The rows are grouped in 4 ways, from coarse to fine. Each group lies inside one group of the grouping before and may be the whole of it. The rows also spread widely along 12 directions, which tell nothing about the answers.
Known rows, each followed by its group in each grouping:
[-25 -29   7  23  11 -21  31   9   3  11  13  56  23  14 -32  23   3 -16
  41   6  13  24  11   2  16]
Gali k197 nuguk kagus
[-18  28   9  -4 -21 -11  -3  -4  16  -9 -30  25  -8 -24 -12 -14   7  -7
  28  -2  -1  24 -24  27  28]
feg k579 Doko lilo
[ 47  37  45  33 -23  17 -48 -49 -30  13   0  -7 -42 -57   7 -40 -15  17
   2  30  -3  -5  21  48  30]
Solu k806 rupon Zupad
[ 21 -27  24  36  25  35  28  21  18   5  10 -44  16  15  12 -41  -4  -2
  15 -33   8  19  45 -26  44]
feg k430 reg vor
[-45 -34  19   4  19 -24   4   3   2  40  33  37  19  21 -26  49 -44  25
 -14  16  -1   7  -8  22   5]
Gali k864 girub nof
[-39  13  50  23 -35 -36  18 -12  48 -19 -39   6 -13   0  39  32  32  24
  28 -14  -7  32 -28  10  36]
Solu k314 banif Kule
[ 34  -9  35  40 -10  43   3  -8  -1 -15 -12 -18 -14  21  50 -31 -35  16
  26  13 -16  26 -16 -36 -10]
Solu k806 zupo nugol
[ 25  18  -7  50 -40   8  26   8  29 -45 -14  14  14  -9  12 -37  44 -39
  69   4 -12  31 -23 -10   8]
Solu k314 tam keli
[ 18  17  -7  31 -11  13  -3  -3   1   0 -25  14  -2  -5 -25 -34 -25 -10
  23  57 -61  14 -13  54 -14]
feg k579 bopos Tet
[-57  19 -41 -53  -9 -47  14  44  42   5  -1  12  25  43 -34  -8 -13  -5
 -22 -33 -22 -13 -19  -1  13]
Solu k314 tam Lim
[ -7  24 -18 -43 -25 -42  17  32  35 -27 -68  40 -35  26  -2  16  13 -18
  43  -5 -24  27 -30   4  -9]
feg k579 Rel ner
[-16 -34 -18 -21  20 -14   2  15 -13 -23  13  34   4  22  -9 -45  60 -46
  87 -36  75  14  16 -65  54]
dapen k113 nen Sorub
[ 77  18   5  52 -42   4   1  13   4   7  20  23 -15 -33 -15  54 -34  -8
 -21  29 -28  -2  14  67 -39]
Gali k197 nuguk mudo
[ -6 -33  -8  16  -5  11 -24  24  24  15  43 -25   2   9  12  35  -1   8
 -10 -20   3   1 -32  10   5]
dapen k381 gova gaki
[ 11 -16 -33 -25 -20 -22  24  35 -21 -36  41  78  12  41   1  20  -3 -26
  16 -17  52  -9 -10 -47 -34]
feg k430 fufe savub
[-23  -6  -8   1   9  41  -9   9  24   1  -9 -29  25  40  16 -67 -45   8
  14  13 -43  19 -52 -30  -7]
Solu k806 rifop rumo
[ 19  -6  37   8  10  21  16   7  23   3 -23  18 -33 -29   8  24  -4  -7
  29 -23  20  50  12  -4  25]
feg k430 reg Tavun
[ 12 -52  20  35  22  29 -53 -23   9  26  33  12 -49 -32  21  33   3   5
  33  41 -13  31 -43  12  -4]
Solu k806 rifop zona
[  8   7  -9   5 -20 -23  -1  17  10 -11   4  12  -2  -9 -10  -1  34 -23
  32 -17  19   1  12  16  30]
dapen k113 gidan kugo
[ -1 -27  47   5  14   3 -26 -25  -1  -8 -31  31 -48   1  33   5  -3  15
  52  28  14  35 -10 -18  14]
feg k579 bopos dore
[-60 -38  13   5   8 -18  -9   5  30 -18  37  23  42  16  21 -11  18   0
  31 -13  45   8 -28 -39  31]
feg k579 Doko Kobam
[-46 -25 -25  -2  17  13  23   9  10   1 -47  24 -13  34 -21 -20  24 -24
  88  21 -42  64 -70  -6   9]
feg k579 Rel ner
[ 11 -40  28  45  12 -24   6  16  66 -26   0  50   8   1  23  27   2 -15
  51  43 -17  25  21 -17 -15]
Solu k314 tam Lim
[-16 -11 -16 -28   6  -6 -31  34  53  16  19 -19 -11 -12  -9  18   7  -5
 -14 -33   0   2 -25  17  25]
feg k579 bopos dore
[-27 -62   5   0  39 -16 -26  15  22  30  39  23  -7  31   2  58 -41  25
 -20  44 -29  -2 -10  16 -27]
feg k430 reg Tavun
[  1 -23  -1  17 -13   7 -57 -30 -54  32  87   6 -37 -39 -10  27  24   7
 -17   1  40 -14 -38  42  27]
feg k579 Rel ner
[ -3  -3 -15  -9 -15 -12  -6  34  32 -35  29  14  49  33  15 -34 -25  -8
  -7  -7  21 -24  -4 -33 -13]
feg k579 bopos dore
[ -2  47 -22 -12 -63  -9  26  17  -8 -43 -15  -6  13  16  10 -31  43 -23
  32 -62  42   5 -35 -17  31]
dapen k113 nen Sorub
[-15 -45  40  27  40  63 -25 -49 -68  60  41   5 -46 -26 -13  12 -27  26
   6  12  22  41 -25  14  36]
feg k430 reg Tavun
[  2  -5 -20 -42  18  13 -37  35  40  19 -19 -28 -26  22  -6 -15 -48   7
 -19   7 -50   4 -28  10 -12]
feg k579 Rel ner
[-10 -41  14 -26  32   2 -36   4 -10  39  39  35 -33   8 -13  50 -62  23
 -36  14  10  -2  -6   8 -12]
feg k579 bopos dore
[ 17 -11   3  26 -32 -53  38  49  59 -45 -15  -7  14  30  36  26  63 -21
  48 -35   9   2  33 -14  24]
dapen k113 gidan kugo
[ 22  19  -8   7 -48   3  29  28  14 -10 -33   0 -23  30  15  47 -13   5
   8 -16 -29  27 -51   7 -30]
Gali k197 nuguk mudo
[ 36  23 -12  37 -36  17  25  18  14 -13  11  -6   7 -19  -4 -21  17 -28
  23 -24  -9  17 -10  12  11]
Solu k806 zupo nugol
[  4  25  18  31 -44 -23  14  -7  21 -30  -5  23  11 -13  23  -9  24  -9
  32  -3   6  11 -10  10  14]
Solu k806 rifop rumo
[ 35 -30  15  35 -10 -33  -3  23  45  -9  49  33   2  -9  23  56  -1  -9
  -3  11   2 -11  27   9 -19]
Solu k806 rifop rumo

New rows. What belongs after each?
[ 20 -61  17  97 -14  -6  24   3  -3  -5  65  17  24  15  20  51  34  -5
  37  22  10   8   5   3  -4]
Gali k197 nuguk mudo
[ 53  -6 -10  41 -24  16   4  27  29 -20  23   6   1 -16  12  13   6 -21
  14  12 -15   8  -7  21 -24]
feg k430 fufe savub
[ 36  18   1   5 -48 -49   5  36  61 -66 -18  36   7   3  37  11  28 -24
  33  -2  15  -8  12  -9 -15]
feg k579 bopos dore
[-29 -10 -23  16 -14 -15  13   7  -3  25  48  41   3  -3 -44  46   3 -10
  -9   6 -17   7 -38  44  -2]
Solu k314 banif Kule
[ 31 -20  -3  22  -5  16  23  22 -14   0   0  13 -13  30  -2  20 -24  -8
  21   8 -15  18   3  -3 -16]
dapen k113 gidan kugo
[-47 -19 -14 -29  -1   0 -36   8  13  -2  21  29   6  12   5  16 -12   2
  17   0  25  12 -67 -17  -4]
dapen k113 gidan kugo
[ -8 -15  13  12 -25 -15  47   6 -36 -26   8  -8   0  60  38 -13  43   9
  30 -50  44   3   4 -49  38]
feg k430 fufe savub
[  4 -24   8 -29  24  -4 -30  -6 -37  40  42  38 -46 -16 -28  30 -22   8
 -21  -7  33  -5  18  19  19]
feg k430 fufe savub
[ 73 -10  -2  83 -33  11  27  -1 -38   2  74  17   3 -21  -8  13  12 -25
   3   7   5 -11  32  30  -5]
Solu k806 rifop zona
[ 53 -48  29  45   0  -6 -22  -2  23  -8  39  56 -50 -47  28  73  38 -24
  56  18  32  27   7  -5  -8]
Solu k806 rupon Zupad
[ 14 -22   1  -4  -8 -31  34  15 -20   2 -21  47 -60  28  -6  64  23 -10
  36  -7  -3  27   1   7   0]
feg k579 bopos Tet
[  9  17  -5 -17 -11  -2 -37  36  65  -6  11 -11  34  -3   3 -19 -51   3
 -31  -8  -3 -18  -3   1 -11]
Gali k197 nuguk mudo
[ 21  -6  23  64 -36  -9  -8 -33 -31  -2  52  30 -17 -31   4  22  31  -2
  15  22  16  -2  -3  35  15]
Solu k314 banif Kule
[  2 -15  -4   3 -17  23  11  24   9 -23 -21  -4  -4  49  34   1 -14   2
  36 -17   1  29 -45 -42 -15]
dapen k381 gova gaki
[-41  -6  24  -5  18 -13 -22 -22 -27  38  77  79  32 -22 -50   8 -82  17
 -54  20  37 -19  23  19   7]
Solu k314 tam Lim
[ 15  31 -22  18 -59 -35   1  18  20 -45   9  38  20 -24  -2   0  54 -39
  44 -19  34  -4  -8  22  12]
dapen k381 gova gaki
[  3  18  20  27 -41 -40   8   1  38 -38   0  47  17 -11  25  15  16  -7
  32  14   9   4  -6   7  -6]
Solu k806 rupon Zupad
[ 15 -22 -10  -7   6   3 -26   7 -10   0  29  28 -19   2  -1   1  -5  -7
  13  16  10  -2  -8   0  -8]
feg k430 fufe savub
[ 44 -27  17  48 -21   1  -4 -13 -33 -13  30  38 -33  -8  19  34  12  -7
  31  30  14  10  -5   9 -13]
feg k579 Doko Kobam
[ -3 -12  23 -11  -5 -16 -13  -2 -10  14  17  32 -37 -11   0  48 -11  13
 -10 -13  26   8  -5  13  16]
feg k579 Doko lilo
[ 25 -22  23  29   3  47  -4  -4  -6  -6  21   7  -8 -13  23 -13  -9  -3
  26  -4  28  29 -13 -23   9]
feg k430 fufe savub
[-31 -25  24  -4  46  16 -24  10  49   9   8  18  38 -14 -15 -50 -45  -6
  16  11  11  19  16 -16  30]
feg k579 Doko Kobam
[ 37 -33   8   2   7  30 -19  11 -14  -5  13 -19 -37  26  34 -14 -13   3
  16  -9  12   8  -9 -43   2]
feg k579 Doko Kobam
[ 20 -36  -5 -27  29 -19 -39  28  26   1   4 -17 -36  30  20  -7   2   4
   8   4  -7 -16  28 -17   9]
feg k430 reg vor
[-24  -6  -6 -17   0  -7  -6  27  27   2  -8   6  15  37   0   7 -45  12
  -5   9 -23   3 -21   1 -13]
dapen k113 gidan kugo
[ -7  -9  23 -15  22  11 -47 -18   4  -7  -5  19 -10  -8  15 -48 -21   6
  27  25  22   7   0 -17  16]
feg k430 reg vor
[  4  -1 -19  13 -33 -48  31  42  38 -18  -4 -15  13  33   7  18  53 -14
  33 -30  -9  -2  -2   7  23]
Gali k864 girub nof
[ 18  20   4  15 -23   3   3  21  46 -10 -21  15  -2 -22  -3  15 -23  -9
   5  14 -34  22 -20  39 -14]
feg k579 Doko Kobam
[ 55  34 -34  -6 -59  11  42  46   2 -28  -6  -7 -22  16  10  20  12 -22
  -3 -53  -1  10 -29   0 -19]
feg k430 fufe savub
[ 75  67   2  69 -91 -22  25  25  65 -66 -18   3  28 -26  26 -12  10 -24
   6  23 -47 -11  10  49 -32]
Solu k314 banif Kule
[ 40   3  14  28 -10  16  19  29  52 -17   1   7  10 -17  14  -7 -15 -21
  21 -18  -2  24  15 -15  -1]
Solu k806 zupo nugol
[-60 -18  31  -6  15  24  -9 -19   4  19  23  39  13  -5   2   6 -36  18
  12 -11  35  37 -53 -28  17]
Solu k806 rupon Zupad
[  7   5   9  15 -18 -28  70  31  14   0 -30  81  -6   4 -36  83 -21 -21
  28  -1 -12  43  17  35 -17]
dapen k113 gidan kugo
[ 22  -3   3   2 -11 -22  19   9 -12   1 -12  32 -41  26  -6  23 -10  -3
  13   7 -20   9  15   0  -6]
Solu k314 tam Lim
[ -1 -17  14  33  25 -13 -14  13  67   5   9  23  20 -47 -22  -1  12 -22
  30  29 -16  18  31  47  24]
feg k430 reg vor
[ 38  30   3 -10 -18  -2  -3  17  15 -14  17  32  -3 -56 -17 -18  15 -34
   9 -43  55   2  38  10  35]
feg k430 fufe savub
[  4   0   0  13 -16   9  31  13 -20  -2  24   6  13  25   0   2 -19   3
 -12 -21  13   3  -2  -5   2]
feg k430 reg Tavun
[-52 -14  12   8  -8  -1   3  -4   7  -9  -7  38  21  23   9  11 -13   9
  37   4  16  31 -47 -11   4]
dapen k381 gova gaki
[  3   5 -31 -21 -12  -5  52  53  17 -21  25  68  48   5 -39   0  -2 -55
  37 -61  67  24  -1 -48   8]
Gali k864 girub nof
[-33  -8  10   5  12  37 -20   4  17  19  52 -17  40 -23 -13 -42 -25   1
 -18 -35  38   9 -22  -6  43]
feg k579 Rel ner
[  6  21   0  -1 -12   5  -7  26  48  10   3 -20   0 -39 -18  -4   5 -12
 -13 -38  -1  10   0  37  37]
feg k579 bopos Tet
[ 14  18  28  26 -41 -36  -7  -4   3 -17  38  21  14 -21  12  12   3   8
 -24  -9  37 -27  27  30  19]
feg k579 bopos Tet
[  9  27 -17  60 -72 -18  61  17  22 -59  -8  13  36  27  19 -17  52 -28
  53  -4 -21  15 -34  -1  -5]
Solu k314 banif Kule
